The rows are grouped in 4 different ways at once. Each group adds its own fixed numbers to the row, and there is some noise. The rows also spread widely along 13 directions, which tell nothing about the answers.
(in the rows, 128 means zero)
Some rows, each with its group in each grouping after it:
[ 95 142  70 113 121 159 120 136 138 142 173 175 132 102 152 150 121 151
 172 153 100 117 111 128 134 103 162 113 172 132 118 122  88 135 153 127
 156 121 133]  Z975 Z994 papo T
[161 132 100 131  81  96  78 129 128  91  58  81 160 182 109  64  66  95
 111 112  98  86 141  88 104 180  80 116 155  91  81 159 120 162 188 155
 180 122 149]  Z856 Z994 Koz B
[152 124  64 118 122 152  73  81 111 154 127  97 165 118  89 149 153  93
 158 114 140  76 135 162 154 151  89 159 153 164 146 147 118 134  97 145
  93  67 158]  Z512 Z259 papo W
[135  70  98 175 115 135 157  93 139 107  46 157 135 135 111 134 140 167
 108 109   5 117 109 105 132 129 174 110 151 117 136 184 153 147 188 112
 173 141 108]  Z856 Z665 Koz W
[115 112 149 104 152  63 122 144 117 173 190  62 175 137 122 206 133  95
 107 137 170 148 170 164 154 124  80  88 118 141 145 122 122  64  22 139
  51 161 156]  Z512 Z665 Sor T
[126  77  76 117 137 110  95  69 148 160 106  52 172 126 103 145 152  82
 113 178 117  72 162 141 145 130  43 167 138 138 120 131 119  74  85 127
 124 102 133]  Z632 Z131 Sor B
[139 148 155 119 103 166 127 166 125 183 177 138 144 146  94 149 110 144
 162 133 184 137 124 171 168 154 136  81 136 142 136 105 125 173  88 159
 102 103 149]  Z15 Z259 Koz A
[155 243 153 157 168  92 111 157 131 136 157 137  99 129 132 140 163 139
 125 110 159 136 134 124 120 156 193 126  86 141 117  76 141 200 129  77
 115 174 136]  Z975 Z982 Koz A
[150 163 135 178 141 170 132  97 115 105 102 152 124 157 102 104 172 129
  98  96 113 138 145 118 182 181 167 174 134 164 176 151 160 156 171 110
 134 168  91]  Z632 Z982 Koz F
[122 102  93 121 125 119  95 104 132 151  97 107 136 131 104 118 102 123
 136 145 118  96 126 119 112 138  86 150 143  93 121 136 114 124 144 129
 171 108 122]  Z15 Z131 papo F
[125 185 112 128 127 171 110 138 135 127 158 171 125 109 101 121 165 140
 147 133 107 114 122 120 168 162 129 160 170 184 140 131 106 162 147 143
 111 150 134]  Z15 Z994 papo T
[122 138 140  72 123 179 164 120 130  98 121 121 181 141 108  94 126 117
 116 145  70  79 159  85 146 119  70 138 152 148 115 125  83 158 144 120
 164 168 145]  Z856 Z665 papo B
[102  86 131 111 112 148 124 141 121 137 122 140 145 117 118 149 118 130
 129 131 110 135 129 138 120 112  92 118 139 116 115 132 138 126 130 136
 139 128 143]  Z632 Z665 Koz A
[109 119 121 130 120 110 111 128 146 158 140 106 153 130 110 143 122 125
 129 151 121 118 136 136 139 147  94 131 157 128 121 135 112 100 115 157
 122 132 139]  Z856 Z982 Koz B
[126 114 129 148 100  78 119 127 145 139 159 133 138  92 145 129 118 113
 149 159 125 107 119 129  80 135  98 131 156 117 113  98 102 146 121 159
 101  95 192]  Z975 Z131 Sor T
[104  59  33 148 100 119 115  42 148 109  63  83 148  87 167 140 168  94
 117 166  33  66 135  99 118  94 108 168 160 126  75 166 121  93 173 101
 175 101 123]  Z975 Z982 Koz W
[143 123 149 141 109 166 148 129 134 146 127 150 150 143  86 118 134 148
 134 132 114 115 132 131 158 146 128 119 146 159 143 129 122 166 125 148
 128 125 140]  Z975 Z665 papo B
[103 128 106 108 146  87  66 126 123 151 136 114 136 106 104 167 135 111
 133 124 131 124 137 145 103 125  65 165 137 117 125 133 127  95 110 134
 106 128 152]  Z632 Z665 Koz F
[127  93 100 101 125 170 137 109 127 115  74 132 161 147  86  99 113 143
 127 121  62  76 137  94 126 128  76 144 152 110 149 158 111 152 172 118
 195 125 124]  Z15 Z665 papo W
[123 141 152 143 148 115 141 127 125 123 107 128 120 126 127 116 130 133
 110 109 142 128 144 106  85 130 127 152  98  87 148 100 140 154 155  87
 166 150 130]  Z975 Z982 Koz A
[115 115 106 126 114 171 101 113 117 130 101 142 132 116 108 129 148 131
 121 130 101 130 127 123 155 136 116 162 151 146 117 148 132 121 155 134
 134 150 105]  Z856 Z131 papo B
[132 148 140 122 100 189 143 112 116 105 117 124 139 147 139  88 128 101
 116 129 129 123 153 100 157 145 142 144 137 141 114 115 119 167 165 119
 158 156 115]  Z856 Z259 papo B
[ 60 100  71  77 153 170  99 117 109 147 126 128 129 116 154 148 127 120
 135 129 145 145 154 112 136  91  99 178 145  79 144 139 114  72 162  95
 191 162  78]  Z15 Z665 papo W
[159 137 138 137 128  95 145 113 129 103 102  93 170 175 115  89 108 111
 106 118 104  88 166  91 117 163  97 127 135 107 148 135 113 162 144 122
 151 144 161]  Z975 Z665 Sor W
[132 125 145 172 111 123 139 108 155 148  94 120  92 109 106 125 161 139
 116 149 119 132 134 118 132 150 148 153 118 144 116 112 148 145 146 123
 143 141 116]  Z856 Z994 Koz F
[104 133 130  94 145 108 117 139 123 110 133 124 179 150 108 116  97 128
 116 121  92 117 159 100 122 157  54 147 172 103 160 162 101 100 142 155
 144 173 154]  Z856 Z665 Sor A
[154  76 207 145  80 128 153 120  97  91  68  94 163 166  81  95 124 105
  65  84 126 135 176 102 127 165  55 145 114 123 154 157 158 140 134 143
 111 159 149]  Z975 Z665 Koz W
[101 123 192 135  95 101 133 152 145 140 119  96  87 105 112 136 157 127
  90 166 141 155 152 109 136 141  75 152 113 160  83 112 143 103 119 139
 114 186 120]  Z15 Z994 Sor F
[133 118 100 118 107 170 146 144 138 163 143 142 132 118 128 139 113 149
 175 146 132 107 108 147 134 113 150  81 139 130 121 104 116 181 124 134
 158  84 147]  Z512 Z994 Sor A
[124 111  83 146 115 125 112 110 120 129 119 130 144 139 137 136 119 129
 135 112 120 124 140 129 129 136 147 128 149 102 148 154 131 120 153 121
 147 119 126]  Z975 Z994 Koz W
[133 121 132 151  99 118 138 127 119 135 145 124 145 143 149 123 123 110
 135 129 130 133 142 120 144 154 138 114 159 129 133 136 123 151 128 148
 110 130 148]  Z15 Z665 papo W
[129  93 134 128 115 171 149 133 102 116  87 157 136 136  89 162 140 176
 108  92  56 125 109 135 153 118 140  94 127 142 136 178 147 142 138 114
 131 154 110]  Z856 Z982 papo W
[ 98 100 102 110 113 118  98 138 127 156 122 103 130 139 126 144  96 135
 131 144 126 123 126 130 132 128  92 114 147  98 104 150 116 102 137 143
 163 125 114]  Z15 Z982 Sor F
[110 118 153 120 101 125 123 128 133 113 110 115 117  95 118 120 147 110
 114 150 106 102 138 109 102 126  53 169 126 149  86 113 121 135 142 129
 131 137 156]  Z632 Z982 papo W

New rows, each followed by its group in each grouping:
[146  66 139 212 109  95 153  79 131 148 100 110 133 150 125 124 135 116
 103 127 126 150 141 130 148 171 163 133 140 109 169 151 164 115 128 138
 114 123 108]  Z15 Z131 Koz F
[116  93 134 156 128 110  99 138  97  99 105 161 139 145  92 126 112 138
  99  70 104 160 138 129 114 180  86 157 163 105 197 194 164  86 157 157
 113 157 136]  Z632 Z994 Sor A
[125 112 112 118 117 107 115 147 127 152 123 109 128 130 118 175 122 140
 122 131 103 121 118 142 132 103 131  69 116 130  78 133 134 125  97 108
 122 140 123]  Z15 Z994 papo B
[176 148 109 161 123  92 103 124 148 120  57 107 143 180  79  71  77 136
 124 113  99  85 130  96  97 198 117 118 136  85 134 143 132 186 184 143
 195 115 144]  Z856 Z994 Koz A
[146  89  54 156 128 149  78  79  90 119  61 157 125 121 122 129 134 127
 141  55 106 120 106 139 102 138 159 168 144  72 175 166 162 155 186 106
 146  89 115]  Z856 Z131 Koz W
[142  66  65 171 104 160 125  47  98 106  88 153 149 127 153 100 120 108
 143  97  94 106 119 119 117 133 163 162 169  89 169 164 136 149 181 118
 158  73 126]  Z975 Z131 papo F
[131 118 136  96 147 161 115 119  88 116 133 139 178 132  78 125 132 108
 122  76 134 115 150 132 132 147  58 168 148 131 205 148 118 128 114 139
 102 134 155]  Z512 Z665 papo T
[ 74  34  89 154 112 176 167  95 140 134 108 192 131 101 141 113 110 159
 139 155  63 134 108 103 119 116 138 155 191  86 175 153 113  98 200 138
 201 116  97]  Z15 Z131 papo T
[146 204 170 179  87 165  77 143 119 128 111 161  77 119 102  79 161 118
 133 107 189 171 134 121 151 220 149 199 142 165 124 111 164 195 192 175
 113 152 127]  Z856 Z259 Koz A
[134 147 135 155 131 153 131 132 143 150 104 146 123 160  81  99 123 168
 126 149 115 132 135 109 166 185 141 146 142 135 157 135 124 145 170 146
 171 163  99]  Z856 Z131 papo W
[121 154 133 103 105 175 119 127 124 166 172 139 117  82 132 159 166 122
 163 154 165 130 119 158 151 107 138 144 127 157  97  79 116 174 104 127
  96 114 144]  Z856 Z131 Koz F
[116 119 192 103  92 173 166 134  96  93 106 104 128 143 143 122 133 103
  73 118 131 157 165 100 154 111 122 119  93 139  84 117 144 138 138  94
 140 206 103]  Z856 Z259 papo B
[132 138 120 137 142 126  77 155 115 155  96 150 108 115  76 152 138 155
 132  89 136 148 111 145 114 143 122 137 115 122 143 136 162 148 143 128
 133 134 126]  Z512 Z665 Koz A
[126 109 126 140  99 118 115 116 136 109 107 132 148 110 106 123 138 121
 111 143  76 106 131 112 119 140  86 150 153 140 110 142 120 128 154 142
 125 138 147]  Z975 Z131 Koz T
[128 198 104 118 141  75  91 161 120 132 198 115 168 151 148 162 115 115
 141 126 122 120 135 138 152 155 137  82 161 135 106 142 102 136 102 135
  87 157 157]  Z15 Z982 Koz A
[114  81 177 156  57 172 144 140 124 151 121 146 116 128  87 151 130 161
 116 151 116 164 124 146 179 144 130 102 141 176  98 154 149 117 127 173
 114 139 114]  Z975 Z259 papo F
[ 82 122 121  95  96 172 117 120 137 134 112 104  85  51 161 151 194 104
 125 179 123 114 129 114 131  78  86 174 116 163  35  90 133 139 143 101
 146 144 114]  Z15 Z982 Sor A
[112  92 146 138  96 166 121 117  98 127 117 172 116  94 116 140 147 136
 135  95 114 159 115 134 134 130 122 163 160 138 147 153 145 137 146 153
  99 134 136]  Z856 Z665 papo F
[109 101 125 156  91 163 149 118 161 164 131 137 135 117 108 119 136 149
 147 174 124 110 130 129 151 147 116 147 160 144 137 124 111 134 153 160
 159 101 133]  Z975 Z982 Koz W
[114 126 113 122 125 132 129 127 114 108 126 161 137 117 115 156 136 151
 126 103  58 115 118 123 128 122 131 118 151 136 130 162 122 133 143 109
 117 150 139]  Z15 Z259 papo W
[126 108 125 175 115  78 120  94 126 130 118 106 132 140 133 144 127 117
 102 132 106 140 146 124 132 151 147 127 136 130 120 154 142  93 129 130
 119 146 124]  Z975 Z259 papo F
[116  85 127 133  82 131 158 110 112 105 144 130 152  97 152 166 166 109
 118 123  79 122 139 132 145 106 120 121 156 156 116 153 133 120 109 121
  72 138 155]  Z15 Z994 Koz W
[151 189 101 170 149  76 101 101 127 115 116 112 123 151 155 109 130 103
 123 110 124 120 148 101 116 178 177 148 132 113 133 123 127 159 167 102
 140 153 132]  Z856 Z259 papo W
[125 102  78 144 105 126  75 150  84 129 129 172 148 141 140 138  72 134
 162  72 121 155  97 144 114 147 149  96 181  87 151 181 139 138 164 170
 130 102 150]  Z512 Z665 papo A
[139 167 201 161 136 155 132 147 117 124 115 156 109 161  71  94 138 147
  90  94 173 170 159 116 152 201 128 171 113 138 196 120 156 153 159 136
 130 185 106]  Z975 Z259 Sor T
[145 152  99 118 127 159 126  80 120 105 138 111 173 137 115 123 163 105
 123 123 103  83 163 120 172 141 116 159 151 166 144 147 110 142 125 109
 117 137 138]  Z975 Z994 Koz F
[ 86 108  64  91 155 128 116 108 124 129 162 138 185 115 140 175 135 126
 135 133  73 111 143 130 141  92 109 130 172 116 146 157  94  81 123 113
 132 146 137]  Z975 Z665 Koz T
[107 172 107  83 150  92  64 163 122 150 141 102 141 149 129 135  91 113
 135 122 163 135 147 120 106 131  97 128 129  79 104 109 106 123 137 124
 156 166 131]  Z856 Z665 Koz B
[124 121 103 181 115 128  72 121  98 133 108 143 112 146 138 136 132 119
 109  96 161 189 133 135 157 167 180 149 137 105 146 156 170 109 175 136
 130 158  81]  Z975 Z131 Koz T
[183 190  96 191 110  82  79 117 124 119 145 127 137 149 147 101 127  89
 145 101 154 116 133 129 128 197 184 125 157 135 130 124 132 191 149 144
  96 105 165]  Z975 Z994 Koz T
[127 131 111 164 127  90 112 131 116 134 132 145 112 122 145 151 135 131
 132  91 132 151 127 134 109 143 165 126 138 100 154 137 148 133 141 111
 107 138 135]  Z15 Z994 Koz W
[158  84 111 179  96 117 124  70 135 102  78 121 171 143  90  94 123 108
 112 110  74  85 139 115 121 180 102 154 169 126 162 168 132 142 162 155
 130  92 159]  Z975 Z259 Koz T
[141 109  75 120 101 178 104 136 106 142 125 165 151 151 122 133  80 153
 165 114 111 114  95 143 142 121 170  72 153 100 122 143 116 178 159 136
 169  89 120]  Z975 Z131 papo T
[118 112 104 172 120 158 114 131 123 171 131 157 127 138 111 169 138 166
 142 124 120 162 108 163 184 159 186 104 158 140 149 167 155 120 132 159
 122 132  98]  Z856 Z982 Koz A
[117  85 159 143  93 111 147 120 133 147 136  93 155 135 113 134 117 120
 116 154 140 116 154 127 130 146  75 128 141 130 133 133 117 101 103 158
 117 121 154]  Z975 Z982 papo W
[ 96 125 116 114  80 133  90 150 148 159 162 139 141 109  98 138 111 144
 160 173 128 113 126 142 139 156  64 141 188 151 108 139  93 107 136 200
 121 103 167]  Z975 Z259 Sor W
[105  58  72  61  98 169  86 132  89 112  90 102 181 155  99 158  87 128
 118 105  78 106 132 135 155 110  48  92 166 103 111 212 128  83 129 141
 156 132 114]  Z15 Z994 Sor A
[128 125 126 148 106 152 139 125 149 160 138 146 138 115 114 125 135 146
 157 170 111 110 123 129 146 142 133 122 158 155 118 116 113 162 132 157
 141 107 152]  Z975 Z665 papo A
[108 135  88 131 150 169 101  97 183 212 138 137 115  79  48 160 187 166
 173 188 131  95 121 162 167 148 101 197 158 180 157 113 109 112 105 156
 132  94 121]  Z856 Z994 Koz F
[179 178 150 183 108  40 100 130 142 130 108  58 128 160 126 115 143  91
  94 156 129 114 148 111 148 199 129 106 116 159  67 120 149 165 111 139
  91 158 145]  Z15 Z131 Sor A
[146 127 135 105  96 158 101 123 121 152 103 110 106  83 107 129 169 105
 151 121 162  91 126 140 106 117  74 166 111 144  98  84 137 203 115 124
 107  84 165]  Z15 Z665 Sor W
[113 132  85 133 143 162  97 111 150 176 114 125 127 120  93 125 151 138
 151 167 127 108 134 126 164 155 109 169 161 145 137 131 121 125 142 146
 166 123 106]  Z15 Z665 papo A
[114 205 163 128 139 120 101 168 123 129 177 124 161 193 104  86  93 120
 113 130 175 155 175 101 178 221  94 155 175 136 168 143  93 103 147 181
 130 206 123]  Z856 Z982 papo B
[ 93  27 116  85 102 200 141 127 119 143  97 188 151  78  72 151 107 177
 150 114  69 104  88 149  90  81  64 135 156  86 163 144 115 132 148 144
 158  83 146]  Z856 Z131 Koz T
[127 109 141 166  88 127 106 115 107 135 128 149 109  96 125 143 145 127
 134 107 138 140 113 144 118 143 131 152 143 142 125 140 147 144 130 149
  90 105 149]  Z975 Z982 papo F
[131  99 173 131 153 140 230 110 137  86  99 153 150 126 120 112 132 157
  93 110  38  93 131  86  87 104 132 115 115 100 177 115 112 175 150  74
 169 162 143]  Z856 Z982 Sor T
[142 127 114 107 159  99  88  75 123 119  64  37 152 158  91 105 135  69
  75 132 141  85 184 101 117 146  39 193  85 102 120 120 138 108 130  81
 171 154 107]  Z632 Z131 Koz F
[150 140 104 186 123  90 114  88 162 153  92  72 118 152 134 118 148 104
 104 170 131 116 154 115 152 166 163 134 118 143  91 117 143 125 141 116
 156 137 103]  Z975 Z259 Sor B
[148  72 102 129  87 215 156  62 147 163  96 103 138 101 124 106 151  99
 158 167 144  74 130 144 143 120 120 155 138 138 128  85 119 189 127 136
 163  43 141]  Z856 Z259 Sor T
[123 138 175 158 119  76 137 147 132  95 106 159  90  94 127  96 125 130
 105 108 105 133 124  81  49 146 107 161 126 103 131 104 132 163 175 116
 136 161 161]  Z15 Z994 papo T
[125 143 101 126 130 130 102 124 124 146 119  93 114 142 155 133 130 105
 126 131 170 142 150 126 139 130 153 128 114 107 107 107 137 132 134 105
 154 149 100]  Z856 Z994 Sor B
[147 156 161 194 118 159 155 115 133 138 137 176 106 116 115 119 175 141
 131 113 135 149 125 134 154 174 191 151 138 162 168 111 158 187 146 128
 102 134 130]  Z15 Z259 Koz A
[170 156 124 141 121 158 134  96 116 112 137 117 158 140 115 116 170  99
 119 111 133  98 155 128 171 161 135 145 138 174 158 126 128 176 113 121
  93 127 148]  Z975 Z994 Sor T
[146 102  90 165 118 149 148  87 162 173  91 114 124 121 133 137 152 133
 147 169  94 100 116 129 148 115 187 106 130 143  94 106 132 168 129 114
 160  99 114]  Z856 Z665 papo B
[123  89 139 142 101 149 153 130 148 148 101 169 117 105  81 121 112 176
 150 127  90 111 100 131  95 129 119 127 148 110 146 126 123 163 155 147
 159  95 152]  Z856 Z994 Koz F
[ 94 131 125 114 138 134 160 137 124 133 186 157 154 120 156 141 115 132
 136 145 116 139 134 118 130 106 140 116 150 120 147 110  94 115 128 114
 133 160 138]  Z512 Z131 papo B
[134  74 157 135 114 172 163 114 140 165 102 136 130 109  85 139 153 150
 133 133 118 118 124 146 132 122 112 134 129 138 154 112 142 158 106 137
 125 104 140]  Z856 Z665 Sor B
[128 119 135 112 112 124 114  97 127 107  75  89 125 109 107 123 155 112
  90 153  88  95 145  94 120 112  75 166 103 145  69 125 128 131 144  95
 154 156 121]  Z975 Z131 papo F
[ 96  73 114 144 136 157 136 117 126 166 120 155 142 130 107 151 117 159
 139 132 113 154 128 139 147 140 133 134 162 108 180 159 135  95 133 156
 152 133 111]  Z856 Z665 papo A
[125 149 149 103 123 111 139 161  96 127 201 136 187 174 143 125  63 122
 145 113 155 139 152 129 133 161 119  90 166  90 169 132  85 134 110 155
 104 151 168]  Z856 Z131 papo W
[138 136 140 146 115 128 133 111 121 116 151 143 149 120 120 132 141 118
 124 120 114 119 139 129 134 147 131 136 148 152 142 128 118 146 122 135
  95 133 158]  Z975 Z259 papo T
[100 125 121 142 143 119 124 132 111 101  97 151 112 131 157 118 112 141
 111  97 102 155 129  94  96 138 143 150 139  74 147 149 143 126 195 109
 180 175 106]  Z856 Z982 Sor A
[140  99 158 146  67 171 131 163 112 154 105 143 112 149 109 142 108 160
 118 134 133 162 111 142 163 125 169  64 110 143  75 127 158 164 136 141
 139 139  99]  Z975 Z131 papo B
[135 154 131 108  99 128  68 138 104 138 145  91 165 147 100 146 120  96
 129 120 163 132 152 154 168 176  82 127 150 153 106 149 132 122  99 172
  80 139 151]  Z856 Z259 Koz A
[130 171 123 141 120 163  97 130 131 144 129 151 114 111 111 117 155 137
 148 151 131 131 122 125 158 167 137 164 150 162 116 118 129 165 154 148
 129 145 125]  Z856 Z131 papo A
[139 123  91 144 115  73 120 100 151 127 134 111 163 126 143  90  89  96
 154 142 104  75 135 106  72 156 101 137 180  92 133 119  84 144 140 153
 141  86 192]  Z856 Z994 papo B
[135 114  94 152 115 168 141  74 114  97 105 120 137 133 171 119 159  87
 116 126 102 117 148 117 156 130 166 146 137 141 119 134 151 154 159  96
 149 129 115]  Z632 Z259 Sor A
[152 130 134 141  92 123 105 132 102 116 102 110 141 155 128 114 115 107
 118 104 137 129 147 115 134 152 122 121 127 125 106 142 140 164 145 135
 125 137 141]  Z975 Z665 papo W
[144 172  80 151 112 105  78 134 125 131 145 124 136 135 133 176 162 127
 127 125  95 127 124 148 179 140 183  88 143 181  73 157 140 133 118 123
  82 153 125]  Z975 Z994 Koz B
[109 133 122 109 111 104  83 147 122 180 191  82 147 118 124 181 146 100
 142 157 188 143 155 168 172 153  78 124 154 161 114 132 125  79  51 173
  55 134 149]  Z15 Z994 Sor A
[103 112 180 114  91 162 154 159 116 115 130 164 106  95 133 106 116 132
 126 119 135 135 116 105  90 114  95 142 131 109 118  96 120 174 162 129
 148 138 145]  Z15 Z982 papo T
[130 135  94 125 123 113 122 113 135 135 152 114 166 134 129 138 129 118
 140 137 118  96 151 130 133 137 116 129 152 127 139 133 105 125 119 123
 123 117 156]  Z975 Z994 Koz W
[109 118  60  97 138 195 143  81 122 122 127 135 144 104 163 145 152 113
 143 141  83  91 125 118 145  76 161 129 138 129 109 118 105 153 148  69
 175 122 104]  Z15 Z259 papo T
[105 143 135 154 119  97 102 139 128 152 155 141  94  83 155 170 157 120
 135 128 155 167 123 144 111 127 156 140 126 127 106 104 151 127 124 121
  92 145 137]  Z15 Z259 Koz A
[ 92 110 183 106 105 129 142 147 142 148 143  81 138 122 101 174 157 122
  85 194 121 145 167 137 179 128  56 120 114 191  74 125 139  73  76 145
  99 189 124]  Z632 Z259 Sor A
[108 108 141 131 125 167 131 116 127 117  82 147 117 110  97 107 154 140
 103 130 106 132 138 100 129 142  91 192 133 121 147 134 149 130 178 115
 167 166  99]  Z15 Z131 Koz A
[125 162 108 156 129  11  50 138  88  94 147 119 125 131 176 141 105  84
 110  79 137 169 132 115  85 166 126 143 150  90 121 161 140  98 152 135
  79 172 158]  Z512 Z131 Sor F
[105 128 138 134 126  87 138 165 126 140 135 159 102 120 158 141  78 162
 140 128 118 152 107 111  66 111 166  89 118  62 109  99 118 152 160 109
 166 150 138]  Z856 Z131 papo W
[127 126 130 163  98 105  79 140 137 155  99 121  90  98  96 131 147 125
 125 132 146 140 122 132 115 156 105 154 128 156  99 123 152 124 136 155
 111 124 135]  Z512 Z994 papo B
[122 165  91  80 140 152  98 155 112 153 175 162 144 131 129 145  89 138
 179  95 155 107 109 153 101 105 144  98 141  82 138  97  96 179 128 105
 142  97 154]  Z15 Z259 Koz B
[119 126 112 108 104 137 113 137 119 133 155 158 146  94 109 164 145 144
 152 133  76 100 107 146 138 120 101 118 165 163 109 145 107 143 113 141
  83 121 162]  Z15 Z131 papo W
[141 186  92  94 108 160  64 135 105 145 186 111 172 138 129 125 118  92
 174 133 183  92 140 151 163 159  96 135 167 153 111 125  93 165 108 165
 103  93 171]  Z975 Z982 papo A
[131 108 107 158 132 103 134 114 117 135 136 137 132 120 147 141 124 117
 134 102 129 136 127 132 102 125 160 118 133 108 159 126 134 126 123 110
 118 119 144]  Z512 Z994 papo B
[132 123 137 143 126 101 159 127 120 121 159 162 153 118 152 142 116 135
 147 101 107 117 128 125  82 112 156 107 140  93 160 109 113 174 131 108
 113 115 183]  Z975 Z665 Koz W
[ 87 169 114 108 148 129 113 154 141 133 155 147 132 132 134 129 117 150
 132 167 108 140 138 104 148 150 119 144 162 122 125 131 101 108 164 137
 167 194 112]  Z856 Z131 Sor A
